All groups share one centre, and each spreads out both ways along 9 directions, with some noise.
(in the rows, 128 means zero)
Some rows, each with its group after it:
[122 123 107 167  77 155 151 141 112 195 120 130 121 120]  Meveg
[115 111 132 152 139 135 155 144 111 131 109 179 159 164]  Gilob
[127 121 154 142 120 116  97 123 152 108 151 117 124 129]  Tizot
[127 118 141 153 193 133 215 222 173 139 125  71 120 175]  guvop
[120 144  87  79  54 187 136 194 151  76 163  84 141 147]  Gilob
[133 124 125 128 158 107 131 126 124 116 125 155 112 140]  Tizot
[130 123 181 124 120  89 112 123 206 117 102 152 175 102]  nade
[153 134 147 159 152 134  84 117 104 117 147 126 131 136]  zetu
[110 128 128 121 127 120 140 147 150  92 160 134 207 140]  Gilob
[131 113 114  99  54 130 121 141 165 133  89 150 121 153]  nade
[137 148 128 131 126 164 135 126 116 134 116 114 111 142]  guvop
[ 77 157 118  84 129 102 124 118 220 134 111 210 183 133]  nade
[153 160 143 110 162 149 141 146 126  99  72 115 140  79]  guvop
[108 115  68 136 102 147  81 204 143 165 176 181 124 132]  Gilob
[104 101 139 131 136 107 126 103 115 112 131 178 100 122]  guvop
[107 100 112 163 112 138 108 148 134 188 201 176 141 163]  Gilob
[141 134 123 129 123 146 121 125 118 149 109 109 130 140]  guvop
[ 68 138 157 109 139  43  78  90 252  98  76 135 136 134]  nade
[ 83 146 111  79 180 110 129 125 146  97 144 130 106  89]  Meveg
[ 99 122 112 137 139  80 142  87 100 127  97 143 117 129]  guvop
[162 111 164 130 153 107 161 131 144 121 129 173 114 134]  Tizot
[144  89 117 132 112 160 106 202 154 187  96  94  92 133]  Tizot
[ 98 117 167 131 181 102 139 123 175 150 117 181 166 102]  nade
[139 119 125 130 123 120 136 135 131 150 133 144 136 107]  Gilob
[148 133 131 101 161  82 153 128 129  90  98  59 134  99]  zetu
[157 142 100 176 117 145  69 219 112 112 101  54  78  72]  zetu
[136 114 133 150 111 133 122 118 125 196 144 132 109  89]  Gilob
[108 175  70  97  67 169 129 125 143 148 151 208 192 150]  nade
[192 122 144 195 141 158  87 180  69 136 114 131  89 101]  zetu
[105 157 153 118 153 121 111  84 110  93  68 121 182  77]  zetu
[135 132 161 158 131 129 132  81 121 141 112 114 145 167]  Tizot
[164  88 175 110 142 160  47 146 141 137 124 141 169 134]  Meveg
[ 78 161  97 131  90  89  51  72 128 108 108 116 134  60]  guvop
[111 101 137  91 165 133  66 116 134 126 150 120 120 132]  Meveg
[148 167  70 119  69 125 182 174 138  89 143  38 131 106]  Gilob
[111  96  87 121 131 118  82 186 124 132 141 155 102 120]  Tizot
[112 129 112  86 145 112 103 116 117 103 140 116 152  75]  Tizot
[152 157  84 138  74  64 179 111 129 128 139 146 181  86]  Gilob
[139 120 152 120 112 103  88  72 128 121 133 169 107 110]  guvop
[148 105 118 130 141  80 153 131 128 162 102 101 130 109]  guvop
[120 115 142 104 125 124 160 111 146 151 111 116 127 122]  zetu
[135 117 148 125 163 107 111  98 103 101 125 133 147 141]  Tizot
[121 135 172 108 173 150 109  89 144 143 124 173 121 144]  zetu
[107 136 123 120 143 120  96  89 129 150 136 132 134 130]  nade
[185 111 139 178 133 165 122 170 100 173 124 138  51 129]  zetu
[157 121  99 184 127  60 164 124 138 196  84 159 129 187]  Meveg
[ 50  80 128 120 145 129  87 151 125 109  80 195 160 158]  nade
[122 119 137 129 172 108  89 135 147 143 122 152 124 115]  Gilob
[149 102 135 117 176 171 150 227 106 125  52 132  82 112]  Gilob
[144 137 185 164 135 140 123 123 104  59  92 129 167 150]  Meveg
[150 127 146 151 115 125 112  73 112 147 138 130 105 179]  Meveg
[ 64  87 166  62 142 183 130  76 101 118 180 193 135 113]  Meveg
[135 152 148 108 163 126 119 129 147  97  85 133 179 117]  guvop
[ 95 138 145 108  90 160 154 104 147 132 113 139 133 108]  Meveg
[162  85 143 132  95  98  81 175 163  92 145  89 158 137]  zetu
[149 136 167 127 162  94 157 127 179 106 113 160 157 135]  nade
[119 130 141  76 127 138 100  75 116 135 114  55 194  85]  Tizot
[100 133 149 126 128 100 112  50 132 124  69 174 125 174]  zetu
[ 94 147 140 157 124 109 110 128 170 107 115 130 158 125]  nade
[122 122 118 135 153  88 123 128 146 140 104 147 146 153]  Meveg
[ 86 161  97 120 172 133  88 101  48  78 123  99 194  83]  Tizot
[135 110 120 132 119 119 120 129 131 166 129 115 122 132]  guvop
[105  79  88 118  99 153  84 169 113 193 112 142 122 135]  Tizot
[ 99 141 125 118 158  87 114  84 131  99 102 144 152 156]  zetu
[149 122 149 171 179  69 159 135 112  79  58  71 131 193]  Meveg
[107 133 118 131 115 141  95 162 128  81 110 141 164 141]  nade

New rows. What belongs after each?
[116 134 108 130 127 114 134 119 130 158 139 142 106 124]  Meveg
[113 113 145 114 114 139 107 134 155 130 113 140 140 123]  zetu
[125 103 182 187 142 134  70 121  87  75 157 136 175 148]  Tizot
[111 150 132 135 113  90 108  85 127 106 105 130 123  79]  guvop
[141 141 134 165 111 139 119 104  81 132 133  85 158  88]  zetu
[100 158  84 121 202 107 141 112  48  86 118 179 163 114]  Tizot
[161 117 140 151 154 136 125 146 109 140 128 142 108 134]  zetu
[ 70 129 172 132 200 136  44 128 161 119 119 110 154 108]  Gilob
[136 144 139 153 127 154 110 149 188 152 167  85 129 205]  guvop
[150 109 143 102 112 142 132 129 146 149 174 119 132 124]  Gilob
[ 10 158 105  94 189 102 105 156 209 134  99 155 139  93]  nade
[137 159 138 112 175 145 145 152 118  95  79 104 119  96]  guvop
[144 106 117 140 136 134 100 140 120 197 111 166  58 117]  Gilob
[143 143 151 173  89 158  73  97 106 141 146  80 112 110]  zetu
[131 110 145 122 132 108 124 116 141 117  95 145 128 145]  zetu
[123 156 115 132 124 117 143 141 186 147 113 115  78 133]  Tizot
[145 123 125 147 114 121 120 129 123 127 170  76 145 123]  zetu
[120 193 120 147 110 106 196  61 162 144 131 131  78 147]  Tizot
[140 169 116 175 144 132  76 159  73  87  48  63 111  47]  zetu
[ 90 138 119  92 163 143 173 111 156 180 142 167 108 154]  zetu
[126 114 144 125 105 139 139 133 129 143  94 134 136 106]  zetu
[112 131 115 107 126 134 130 120 133 156 111 134 145 112]  Tizot
[153  87 156 142 122 112  76 170 136  96  71 169 140 131]  zetu
[102 151 123 148 138 177 117 135 120 116 159  97  48 180]  guvop
[187  79 140 120 182 159 211 186  97 174 115 120  79 165]  guvop
[123 134 147 134 104 132 114 122 109 111 107  88 190  60]  zetu
[120 143 101  99 104 123  91 102 138 107 123 145 136 167]  nade
[114 110 116 131  78 149  73 150 123 134 113  89 122 101]  nade
[118 123 132 112 157 102  88 133 159 113 125 127 154 136]  guvop
[151  78 136  99 109 124 126 180 193 147 185 111 123 149]  zetu
[100 119 118 155 109 136 197 139 105 147  93 113 123 125]  Meveg
[201  92 188 160 129 106 127  97  92 119  79 136 113 141]  zetu
[102  83 127  80 123 115  94 102 132 134  88 189 122 177]  nade
[119 103 142 143 110 113 155 146 153 127  85 144 106 155]  nade
[150 105 206 144  82 174 114  77 127 158 129  40 191  96]  Tizot
[ 55 106 120 131 127 149  99 140 113 135 124 119 171 134]  Meveg
[ 98 152 119 140 158 132  84 131 127 120 137 134 148 124]  zetu
[132  85  97  83 208  95 100 174 114 122  95 181 117 155]  Tizot
[122 123 145 125 140 134 127 154 151 114 123 141 122  91]  guvop
[119 165 108 187  99 104 109 128 140 132  99 140 166 146]  Meveg
[148 111 132 128 168 113 134 143 142 142 144 157  89 175]  zetu
[146 113 123 116 160 130 137 146 119 149 114 111 121 158]  guvop
[156 153 109 137 106 128 134 139 136 166  93  55 137  88]  guvop
[ 90 153 135 159 129 138 185  99  92 102  91 151  94 110]  guvop
[130 126 102 151 108 134 154 156 105 149  93 163 120 120]  Gilob
[137  92 164 134 134 152  85 120 111 151 100  96 166 151]  Tizot
[115 147 140 149 125 119 124 125 168 118 126 117 151 127]  guvop
[178 125 156 160 141 100 124  88 111 130 128 138 109 186]  Meveg
[133  60 133 111 176 108 145 173 113 147 124 166 113 118]  guvop
[ 93 167  96  96 110 115 115 143 169 100 155 104 123  47]  Tizot
[121  86 138 115 136 114 125 149 140 132  73 108  69 134]  nade
[ 86 176 129 193 169 106 125 141 149 112 128  29  89  99]  nade
[ 54 156 136 156 113 178 117 126 100 100  41  91 151 126]  Gilob
[ 95  89 167 143 189 168 138 195 120 105 108 162 165 183]  Gilob
[121  97 157 141 143 163 176 191 127 139 128 178 140 107]  guvop
[103 125 117 149 107 132 151 145 112 153 111 128 130  84]  guvop
[ 94 150 115 112 179 140  97 156 159 124 136 155 134 130]  zetu
[168 130 141 157 185  70 167  98 106 109 122 148  92 174]  Meveg
[146  91 155 222 108 179 105 241 162 177  96 113  71 181]  Tizot
[126 115 150 103 135 165 116 164 156 144 126 134 143  85]  zetu
[120 100  75 132 133 133  84 214 132 161 113 128  71 138]  Tizot
[169 106 166 100 138 110 124  85 163 155 188 105 119 127]  Gilob
[ 94 140  88  97 157 113  91 126  95  97 136 125 156  86]  Tizot
[171 123 130 121 186  79 136 144 130  97 153  82 126 142]  zetu
[119 144 122 153 167  99 153 110  96  96 124 106  99 147]  Meveg
[149 130 175 172  62 173  23 110 137 135 135  79 108 106]  zetu
[141 138 121 164 132 153  79 172 124 141  97 119  63 120]  zetu
[116 101 117  86 149  97 186 158 148 128 125 130 171 120]  zetu
[132 110 135 133 132 110 112 124 105  94 169 144 126 106]  Tizot
[ 90 141 109 133  68 165 144 131 141 168 137 139 151  74]  Tizot
[110 127  89 131 149 149  94 219 162 148 132 149  83 130]  zetu
[103 121 140  98 168 102 143 109 134 113 125 170 195 129]  zetu
[123 144 131  91  84 150 155 130 202 190 102  98 124  86]  Tizot
[189 145  86 115  70  88 193 117 106 137  80 158 113  73]  Gilob
[137 129 132 146  88 143 112 151 118 130  90  68 120  73]  zetu
[106 149 103 125 115 124 112 147 141 108 128 129 164 109]  Gilob
[112 118 178  87 160 155 117 155 141 102  42 165 195  39]  zetu
[ 99 133 148 121 133 110 154 116 158 105  79 135 163 145]  Meveg
[233  51 190 120  80 129  96  93  77 121 115 148 153 161]  nade
[120  74 140  75 141  96 174 123 199 166 143 193 110 216]  zetu
[218  81 158 121  90 141 140 114  94 161 121 108  98 133]  nade
[158 124 123 148 151 128 192 174 120 120 128  61  97 154]  Gilob
[142 110 155 129 112 149 144 135 150 165 115 116 134 115]  Tizot
[125 130 142 127 162 126 113 101 118 134 148 178 177 127]  nade
[ 98 140 125 145 122 112 113 122 145 102 109 124 124 156]  nade
[105 112 112 103 163 105 194 132 125 147 112 175 155 148]  zetu
[138  88 158 110 187  78 123 169 168 104 132 144 119 105]  guvop
